The rows are grouped in 4 different ways at once. Each group adds its own fixed numbers to the row, and there is some noise. The rows also spread widely along 12 directions, which tell nothing about the answers.
In the rows, 128 means zero.
Known rows, each followed by its group in each grouping:
[146 113 127 177 138 129 101 148 115 112 134 144 105  98 144 106 122 129
 158 144 101 163 133 141 125 140 131 102 137 168]  (0) zov W J909
[143 114 133 141 148 154 126 130  97 160 134 140  88 120 140 139 138 187
 119 139 157 111 179 129 132  99 137  74 156 142]  (0) Dogil W J828
[128 155 148 117 166 136  84 145 132 149 147 129 137 118 127 161 140 136
 148 121 174 104 136 150  80 124 131  93 124 110]  (1) zov S J668
[120 150 154 106 123 122 105 130 128 114 134 131 129 149 150 115 107 147
 156 136 135  92 146  86 131 127 117 129 126 127]  (2) Fod N J828
[144 101 165 159 198 127 152  92  85 121  66 143 124 146 147 132 111 163
  83 153 131 128 153  93 124 113 111 159 160 105]  (2) Dogil N J949
[148 125 139 126 105  84 134 114 177 127 105  79 161  77 110  76 120  73
 136 124 117 113  78 156 134 106 134 122 110 127]  (1) voni S J212
[109 167  80 105  88 116 111  97 101 144 204  82 117 155 154 110 164 138
 167 161 129 141 169 163  77 152 152 136  73  56]  (0) Fod W J949
[140 114 133 167 180 132 141 136 142 140 102 155 162 139 142 132 127 144
 103 123 144 156  94 122 125 126 106 113 132 147]  (2) voni S J212
[122 109 127 107 150 112  97 133 181 155 111 139 123 147 177 137 154 163
 135 165 165 125  99 129 108 134 140  73 135 146]  (1) Fod S J916
[113 148 152 104 111 108 173  95 137 135 107 142 148 135 152 108 114 148
 141 153 110 119 169 112 153 108 126 112 121 158]  (2) Dogil S J916
[151 110 146 174 110 143 137 114  83  78 168 106 121 110  91  83 118 107
 134 133  83 119 169 127 171 116 148 167 119 106]  (0) voni N J909
[152 144 156 145 169 141 134 118  91 104 130  89 176 171  67 126 126 138
  96  92 158  76 145 120 151  98 115 190 126  41]  (2) Fod N J668
[126 132 108 117 118 124 178 108 119 139 118 116 148 114 136 112 128 126
 129 125 116 149 132 143 105 119 121 130 105 118]  (2) Fod N J828
[161 162 194  81 156  99  64  98 136 145 133 112 133 178 147 142 125 139
 122 162 152  87 211 117 132 101 139  99 136 113]  (2) zov S J949
[176 163 108 136 110 107  72 145 141 139 207  65 155 214 120  93 146 125
 138 124 131 133 156 141 159 125 128 143  80  74]  (2) Dogil S J828
[ 91 145  99 120 126 141 175 110  96 158 125 130 131 122 149 132 127 173
 141 120 150 120 134 125  71 143 110 130 115  89]  (2) Dogil N J828
[133 123 143 184 155 162 232 116  68 126  94 147 166 110  94 114 111 183
  93  73 136 115 156 121 162  83  86 118 140 166]  (1) voni N J212
[154 157 172 201 197 105 151  93 107  96 120 121 189 106  98  84 138 103
 121 136 100 109 126 146 135  77 125 187  97  73]  (0) Dogil S J828
[138 140 172 118 124 104 120 110 144 106  91 121 143 123 127 103 111 125
 123 138 125  84 122  97 143 124 118 145 140 119]  (1) Dogil W J909
[112  51 138 130 149 158 155 121 101 124  71 131  72 116 128 144 106 177
  92 140 175  65  88  79 122 134 135 135 192 107]  (1) Fod N J949
[122 150 127 143 157 122 173 107 124 132 113 157 172 161 151 122 142 159
 115 132 128 145 128 124 120 121 104 124 107 131]  (2) Fod W J828
[ 92 107 119 111 103 141 141 107 133 143 144 154 102 105 169 134 144 140
 154 172 115 134 135 139 102 164 156 101 121 143]  (0) Dogil N J668
[119 140 180  98 163 156  97 137 143 122 126 174 115  79 122 182 135  99
 138 137 159 110 127 128  82 131 153 102 151 131]  (0) zov W J668
[139 177 159 125 171 107  82 125 110 159 131 107 137 120 149 119 119 180
 164 136 164  95 201 135 100  79 115  84 126 118]  (2) Dogil S J916
[154 143 162 130 155 136 101 138 131 124 128 129 128  96 116 137 115  90
 126 129 124 138 141 127 112 105 134 141 131 120]  (0) Dogil S J212
[131 133 115 120 134 125 119 104 135 131 155 115 144 180 141 137 173 131
 114 147 136 158 138 156 108 149 145 142  94  73]  (1) zov N J916
[155 119 129 133 125 141  98 136 106 137 188 105  92 140 119 127 131 142
 139 143 137 109 173 139 142 113 150 106 127 106]  (2) zov S J828
[176 124 170 110 156 129  65 155 138 118 124 101 126 175 105 142 113 115
 100 118 168  94 133  97 143 104 127 143 156  92]  (0) Fod S J949
[118 148 114  97  66 166 150 152  86 122 155 129 104 123 114 147  94 131
 159  88 129 132 182 114 128 139 116 116 124 146]  (0) zov N J668
[101 141  71 109  93  96 102 124 170 155 166  94 141 188 169 116 160 137
 161 148 155 140  72 150  76 194 128 126  77  78]  (1) zov S J949
[110 124 148 107  90 138 124 116 134  88 168 134 106 148 134 117 115  98
 144 159  97 106 124  80 147 166 149 193 119  85]  (2) Dogil N J828
[166  93 126 123  92 133 129 141 127 128 123 115 111 146 128 118 101 116
 117 122 115 144 155 117 177 113 133 101 146 170]  (0) voni S J668
[ 97 125  87 141  93 153 208 120  92 143 145 144 135 122 141 118 124 165
 142 122  99 170 153 132 116 155 114 122 107 145]  (2) Dogil N J909

New rows. What belongs after each?
[120 111 138 142 140 125 144 118 135 132 117 127 144 129 134 105 133 149
 133 143 134 115 115 125 142 126 131 129 131 126]  (2) Dogil N J916
[140 139 157 187 183 132 191  64  81 100 134 149 184 147 127 112 159 134
  91 141  90 157 185 150 144 102 131 156  94 113]  (1) voni N J668
[126 151 132 120 131 130 177 115 123 124 105 129 173 127 111 132 125 117
 115 106 130 141 129 133 119 117 117 140 119 118]  (2) Fod W J668
[157 121 112 167 164 144 146 135 110 127 143 134 143 136 132 132 156 134
 103 123 122 185 144 158 126 117 129 112 117 139]  (1) Fod W J668
[175 102 145  93 115  98  89 122 191 154 122 110 127 111 150 118 153  72
 117 176 101 172 141 172 128 118 169  85 130 154]  (0) Dogil S J909
[144 147 130 114  85 124 151 113 121  83 153 110 136 163 124 107 122  80
 118 131  88 163 143 105 146 141 135 184 102 105]  (1) Fod W J949
[130 143 141 106 118 136  99 133 152 145 161 121 132 135 141 130 146 128
 134 136 138 125 145 137 117 134 137 107 116 128]  (1) Dogil N J212
[119 181 139  89 107 120 103 136 133 120 155 145 112 131 178 128 109 123
 176 144 113 143 173  99  95 128 119 105 104 157]  (1) Fod S J828
[143 143 148  96 127  86 127  93 162 158 106  91 166 131 135 110 144 110
 121 146 140 111 128 158 112 109 141 119 112 100]  (0) Dogil S J949
[123 128 159 129 110  94 120  78 143 117 162 111 140 146 140  83 145 123
 138 177 118  87 140 125 161 135 158 130 114 111]  (2) voni W J949
[ 87 133 139 148 165 134 131 111 119 104 130 148 129  87 133 137 136 117
 148 151 152 118  82 111  69 152 143 167 124  63]  (2) voni W J916
[153 138 159 164 178 125 150  74  64 100 117 101 153 151 111 113 124 129
  87 147 101 127 186 125 134 109 132 206 114  40]  (2) Dogil N J668
[ 81 111 116 140 114 160 196 132 129 130 121 181 142 142 141 134 126 177
 133 116 152 126  93  92 147 154 115 106 136 169]  (2) voni W J916
[154 136 177 137 134 111 129 109 146 121 142 134 157 147 117  99 136 131
 125 140 127  81 148 128 190 101 137 103 130 155]  (2) zov W J828
[120  93 119 120 117 112 157 110 166 147  97 137 162 137 151 118 141 131
 114 139 130 150  87 135 123 158 126 106 127 146]  (2) voni N J909
[119 122 101 115 110 160 188 126  90 167 127 122 122 140 126 140 121 180
 115 102 153 120 157 126 119 121 112 108 134 119]  (2) Dogil N J828
[144 115 146 180 131  90 141  88 134  91 136 104 151 120 122  43 137 126
 147 177  79 105 132 149 188  88 154 144 106 127]  (0) Fod S J916
[137 134 157 147 116 121 177 100 135 109 148 109 179 121  83  88 137 103
 120 139  92 103 132 145 176 109 147 164 107 107]  (2) Dogil S J909
[110 168 129 153 159 111 111  96  82  93 129 123 119 134 158 120 112 135
 154 156 109 130 148 112  75 150 116 178  95  63]  (1) zov S J668
[142 103 119 134 106 103 160 103 142 140 106 102 146 138 133  93 116 126
 115 140 116 129 114 134 158 118 127 119 119 135]  (2) voni S J212
[116 149 132 110 136 172 169 125 145 173 203 155 167 152 119 170 201 138
 105 121 162 147 151 173 115 133 158  90 102 129]  (1) Dogil W J949
[149 131 147 129 148 141  94 114 110 121 157 120 126 175 117 150 150 126
  98 139 153 120 159 126 129 130 149 145 124  62]  (0) voni W J668
[131 102 135 128 132 124 142  99 129 130 107 114 139 142 118 128 140 135
  94 142 154  99 106 123 126 139 140 141 143  75]  (2) voni W J909
[106 115 128 105  95 133 131 129 128 129 125 139  97 130 147 129 104 154
 146 132 159  83 114  82 127 148 125 110 148 128]  (2) voni W J828
[104 101 162  97 177 166 151 118 160 159 110 191 142 112 150 185 177 155
  94 154 163 126 118 139  92 132 148  70 157 158]  (1) Fod N J909
[107 142 111 138 115 137 162 134 129 123 157 141 163 126 133 121 137 119
 154 111 124 169 114 132 109 147 124 136  96 131]  (2) voni N J916
[164 146 109 144  97 111  92 130 121 109 200  49 144 166 100  77 135  92
 140 122 109 123 135 144 145 135 138 195  80  35]  (2) Dogil N J828
[127 109 113 140 134 109 145 127 147 128  95 120 152 126 139 117 123 106
 119 118 145 155  62 120  99 156 117 146 130 106]  (2) voni W J949
[109  97 102 105 105 130 131 116 120 142 116 114 104 154 155 132 124 159
 126 142 156 130 122 110 107 154 131 125 135  89]  (2) voni N J916
[135 129 116 127 122 118 125 136 128 136 104 126 147 161 148 120 113 155
 131 117 130 150 131 120 119 153  96 116 123 135]  (2) zov N J909
[126 112 159 116 134 137 144 134 142 127  91 133 138  93 115 131 117 127
 117 116 144  99 100 114 121 126 120 124 154 134]  (1) Dogil N J909
[135 115 146 117 125 110  92 145 144 133  84 130  89  66 159 117  90 121
 160 150 126 134 119 108  97 137 124  96 163 162]  (2) Dogil W J909
[ 90 157 148  88 134 113 157  59 108 143 126 119 152 150 147 130 144 171
 130 162 156  70 161 125  91 127 134 141 113  63]  (2) Fod N J949
[158 129 140  96 106 134 107 135 146 135 163  93 145 188  97 138 141 104
 101 117 151 109 136 124 156 126 143 153 122  80]  (0) Dogil S J949
[ 74 126  77 125  99 162 189 126 103 170 156 151 112 122 151 146 140 195
 151 119 175 115 118 124  85 157 120  85 119 125]  (2) voni W J828
[116 103 124 110 114 116 166  81 135 138 114 140 130 157 175 118 137 145
 112 166 114 144 138 120 127 146 137 117 116 125]  (2) voni N J828
[125 123 117 142 120 115 124 120 123 124 147 108 140 145 142 100 130 145
 149 133 136 134 131 127 130 135 127 131 111 110]  (2) voni N J916
[102 162 126 120  80  70 228  29  91 107  68 116 151 125 169  69  99 145
 140 171  55 124 190 131 140 117 111 138  81 137]  (1) zov S J668
[126 141 124 122  72 130 165 107 117  98 164 123 138 136 114 101 128 100
 145 129  88 127 147 134 148 142 139 160  91 109]  (0) zov N J828
[120 167 131  90 109 141 196  97 120 153 159 141 178 141 119 155 152  99
 113 115 126 167 175 156 101 117 139 124  86 117]  (0) voni S J949
[181 132 158  87 125 144 111 147 161 150 146 123 129 149 120 159 136  92
  88 122 131 157 167 136 150  99 143  98 133 156]  (1) Dogil S J212
[133 109 117 156 133 136 129 151 133 143 128 123 121 121 137 114 127 161
 138 128 136 122 110 130 131 133 120  97 135 147]  (1) Dogil S J909
[ 89 154 126  68 108 151 142 153 180 163 157 168 155 142 146 166 142 143
 158 121 173 107  96 113 102 147 126  81 119 158]  (2) Fod S J828
[130 113  82 168 124 171 191 169  92 129 139 155 122  85 125 135 113 136
 135  93 109 218 127 140 104 137 111 107 131 180]  (2) Fod W J909
[103 142 173  78 139  97 112  99 169 135  81 120 152 129 151 126 126 131
 128 144 166  58  92 102  94 139 123 137 136  90]  (1) Dogil N J949
[161 119 157 102 131 117 116 111 160 135 116 105 142 100 110 129 136  73
  99 133 140 127 117 147 121 111 153 127 135 102]  (2) voni W J212
[161  78 159 105 119 100  95 120 179 114  72  78 110  84 116  95 110  83
 111 148 135  84  72 127 145 107 150 128 162 119]  (1) Fod N J212
[164 121 179 147 190 135  79 129 108 127 147 101 120 150 102 134 126 135
 104 144 163  77 152 110 135 103 145 155 153  63]  (2) Dogil S J949
[139 153 122 130 142 162 138 140 121 137 184 157 155 149 127 156 166 122
 124 121 125 182 170 157 120 126 141 104 104 143]  (0) Fod W J668
[117 126 146 138 131 109 151  79 121 104 101 131 151 147 143 104 133 143
 117 157 102 112 132 122 133 145 122 149 111 104]  (1) zov N J909
[158 139 145 109 101 144 155 129 124 111 145 117 143 115  86 125 127  84
 105 111 111 139 156 139 160  97 139 145 122 126]  (0) Fod W J212
[151 145 140 128 133 121 134  89  80 123 148  65 148 105  86 112 128 102
 121 117 133 106 182 163 109  94 148 164 109  40]  (2) voni N J668
[166 120 161 165 146 115 114 107  74  87 114 102 105 116 118  93  94 114
 120 134 112 117 170 104 143  96 128 163 145  99]  (0) voni W J949
[136 138 149 119 147 184  87 141  83 121 199 135  97 182 113 166 147 166
 119 128 166  84 191 100 130 119 143 140 134  70]  (0) Fod N J828
[157 121 117 157 127  78  75  96 124 124 171  75 110 175 165  72 138 135
 151 196  96 142 160 152 139 144 153 129  93  94]  (2) zov S J949
[160 136 173 146 131  80 126  89 155 104 110 125 164 118 143  73 132  84
 134 179  55 150 155 143 162 106 142 138 107 153]  (0) Dogil S J909
[111 101  54 110  55 131 225 104 147 150 162 109 155 134 134  97 168 119
 127 139  89 205 116 185 140 149 155 118  82 141]  (2) Fod N J916
[135 118 122 135 100 145 121 150 116 116 154 117 111 114 111 117 119 122
 154 109 135 108 118 128 138 134 131 129 129 122]  (0) zov N J828
[167 112 196 133 160 197 104 184 123 116 152 153 119 120  77 173 112 121
  95  72 174  99 152  92 169  94 125 106 178 172]  (1) voni N J212
[117 108 137 129 105 126 162 111 121 127 113 133 120 112 137 112 105 141
 135 144 117 114 137 107 140 132 129 113 138 147]  (2) voni S J909
[127  99 124 130  81 151 197 117  80 107 131 111 116 131 103 111  89 124
 116 104 115 122 149  96 160 133 124 161 137 123]  (2) voni N J949
[142 145 171 122 131 139 128 124 113  94 139 133 127 147 112 121 108 132
 121 128 134  78 155  80 164 106 128 154 141 110]  (2) Fod W J828
[142 113 105 135 126 115 120 109  97 109 119 103  89 122 152 117 121 109
 128 149 103 163 133 131  83 148 133 162 113  75]  (1) zov N J828
[141 117 154 120 126 132 111 144 167 115 147 136 130 152 119 132 136 115
 127 132 143  96  93 110 152 137 138 124 130 132]  (1) zov S J828
[152 140 150 119 160 132 101 122 109 111 111 133 136 176 134 166 115 106
  98 128 138 154 151  97 106 132 122 169 126  70]  (0) voni S J668
[115 140 122 124  84 131 180 111 114 113 142 137 131 124 135 116 114 122
 146 132  91 145 157 133 142 135 130 121 102 160]  (1) zov S J668
[117 124 153  63 100 171 133 146 133 130 134 169  82 119 129 189 109 116
 124 127 160 110 136  86 114 145 143 107 165 140]  (2) zov W J828
[110 168 170 105 113 163 116 165 150  81 162 189 151 148 119 160 120  87
 145 100 135 142 113  68 133 152 124 158 126 145]  (0) voni W J916
[136 119 158 151 196 150 168 102 129 153 138 175 155  91 133 153 178 121
 100 147 141 157 140 169 102 102 159  91 130 135]  (2) voni W J828
[105 171 161  61 121 111 166  85 148 138  70 145 149 125 153 149 110 113
 112 144 127 117 139 100  88 127 111 142 119 112]  (1) Dogil S J212
[144 123 127 160 155 128 137 121 130 145 153 109 135 110 124 111 158 134
 127 141 130 122 125 162 121 106 144 117 113 105]  (1) Dogil S J828
[109 160 132 120 108 149 159 118 128 116 187 144 165 137 108 142 145  99
 135 114 125 137 141 134 127 146 143 144  95 109]  (2) voni W J668
[116 121 106 131  97 141 204 123 115 145 144 122 143 122 117 115 120 129
 127 121 115 146 131 137 136 131 131 135 114 134]  (2) Dogil S J949
[174 126 186 121 180 118  98 122 128 134  98 120 120 136 135 139 127 133
  96 150 143 120 185 123 137  73 139 107 153 127]  (1) Dogil S J916
[132 155 182  93 163 134 107 112 141 134 127 139 151 149 125 164 139 122
 104 141 163  90 152 114 120 121 140 135 137  88]  (2) Dogil W J668
[105 111 116 140  95 127 188  78  97 111 114 126 121 132 140 104 127 154
 115 151 112 109 137 114 134 149 133 141 120 104]  (1) voni W J909
[ 82 145 101  77  95 152 183 119  93 142  99 133  97  91 146 161  99 154
 145 123 145 127 144 104  53 141 116 126 132 105]  (1) Fod S J909
[132 119 141 138 131 186 156 134  75 128 154 140  77 105 108 150 119 156
 108 124 140 110 175 110 139 114 140 126 153 123]  (1) Dogil W J212
[155 117 146 130 161 117 133 157 198 172 123 146 190  90 131 130 158  97
 135 105 146 177  92 193 110 115 130  46 129 216]  (2) zov N J949
[143 114 102 177  98 135 128 145  84 101 171 107  96 122 136  90  96 123
 160 134  80 175 159 113 144 140 127 143 114 142]  (2) voni S J909
[157  89 165 160 172 166 117 173 128 114 119 148 123  68  89 148 117 103
 126 103 136 142 106 133 123 120 135 114 169 158]  (2) zov N J909
[114  91 114 149 170 159 197 107 124 145  91 152 150 140 117 163 169 157
  58 131 157 136  75 137 101 154 131 151 141  74]  (1) Dogil W J909
[148  92 136 104 142 156 139 130 124 148 120 131 118 105 118 168 140  92
  93 117 148 168 135 144  89 123 151 119 147 116]  (0) voni N J949
[132 158 146 140 148 142  93 143 102  94 166 121 124 114 114 131 116 101
 160 130 118 126 146 119 104 119 138 165 112  87]  (0) Fod S J668
[119 145 153 134 184 172 105 157 101 134 143 150 137 134 119 165 130 171
 132 106 172 112 148 107  90 130 108 122 145 109]  (2) Fod N J909
[171 135 176  73 127 110  70 103 164 146 132  78 135 163 106 132 141 110
  87 151 167  59 146 127 152 107 155 136 141  56]  (2) Dogil W J212
[140 136 149  98 130 127 126 119 143 131 136 112 149 137 114 144 136  90
 110 120 158 131 120 128 104 134 143 143 129  88]  (2) voni W J949
[119 138 140 116 121 164 194 126 108 136 158 161 145 145 124 158 120 126
 118 111 124 160 168 112 129 127 128 126 120 155]  (2) voni S J949
[123 156 149  98 130 101 130  90 165 150 158  97 179 115 127 111 165  90
 137 150 131 121 133 174  97 127 157 134  92  85]  (2) Dogil N J949
[ 73 140  65 144 110 169  94 175 122 149 205 149 108 180 162 150 140 183
 186 113 183 119  73  96  68 197 114 126  98  84]  (0) voni S J828
[145 131 127  85 120 143  91 135 126 145 158  96 111 135 109 167 136  94
 113 116 174 124 138 136  90 138 156 133 132  54]  (2) voni W J668
[133 131  90 132 123 119 123 151 130 138 103 101 139 147 136 119 120 156
 132  96 166 132  90 125 104 136 100 110 128 116]  (1) Fod W J668
[138 108 144  95 107 121 164  94 157 115  80 147 157 186 146 124 130 121
  75 147 102 146 119 100 167 138 117 148 127 140]  (0) Fod N J212
[119 145 140 132 121 120 112 112 128 126 153 102 142 133 127  97 125 138
 146 143 129  89 133 121 132 135 124 150 113  90]  (2) Dogil N J212
[130 153 150 127 127 153 187 127 131 140 159 134 166  99  86 129 153 122
 117  97 146 100 135 153 139  95 136 114 117 129]  (1) Dogil W J828
[115 131  91 155 101 106 135 122 110 135 137  92 146 128 146  77 117 160
 171 120 127 128 124 137 109 151 107 116 103 117]  (2) voni N J909
[ 91 129 162 108 111 117 163  85 120 102  92 123 143 134 119 107  99 144
 128 143 131  46 115  81 149 140 121 174 135  81]  (2) Dogil N J668
[109  80 134 150 127 115 167  80 130 111  96 133 139 170 132  99 132 173
 103 163 136  56  79 102 165 151 129 155 135  86]  (2) zov N J828
[162 158 204 122 165 133  62 142 135  97 147 138 136 151 120 133 123 129
 125 130 150  81 172  93 167  96 131 112 148 146]  (1) Fod W J668
[107 115 120 140 101 137 201 107 114 135 134 135 122  75 124 104 127 137
 141 138 117 109 122 138 131 122 143 119 126 131]  (2) Dogil W J828
[133 132 181 143 151 130  87 143 157  90 140 138 147 168 113 119 118 114
 122 135 150  80  77  69 159 153 130 180 144  91]  (2) Dogil W J949
[144 156 162 149 146 111  88 128 128 110 154 105 150 131 120  98 123 119
 149 146 110 113 151 123 135 119 129 154 110  95]  (2) Dogil S J909
[ 96 106 113  10  47 113 123 109 200 150  97 120 118 174 172 153 135 128
 117 154 156 105  90  96 102 190 137 109 133 111]  (1) Fod N J909
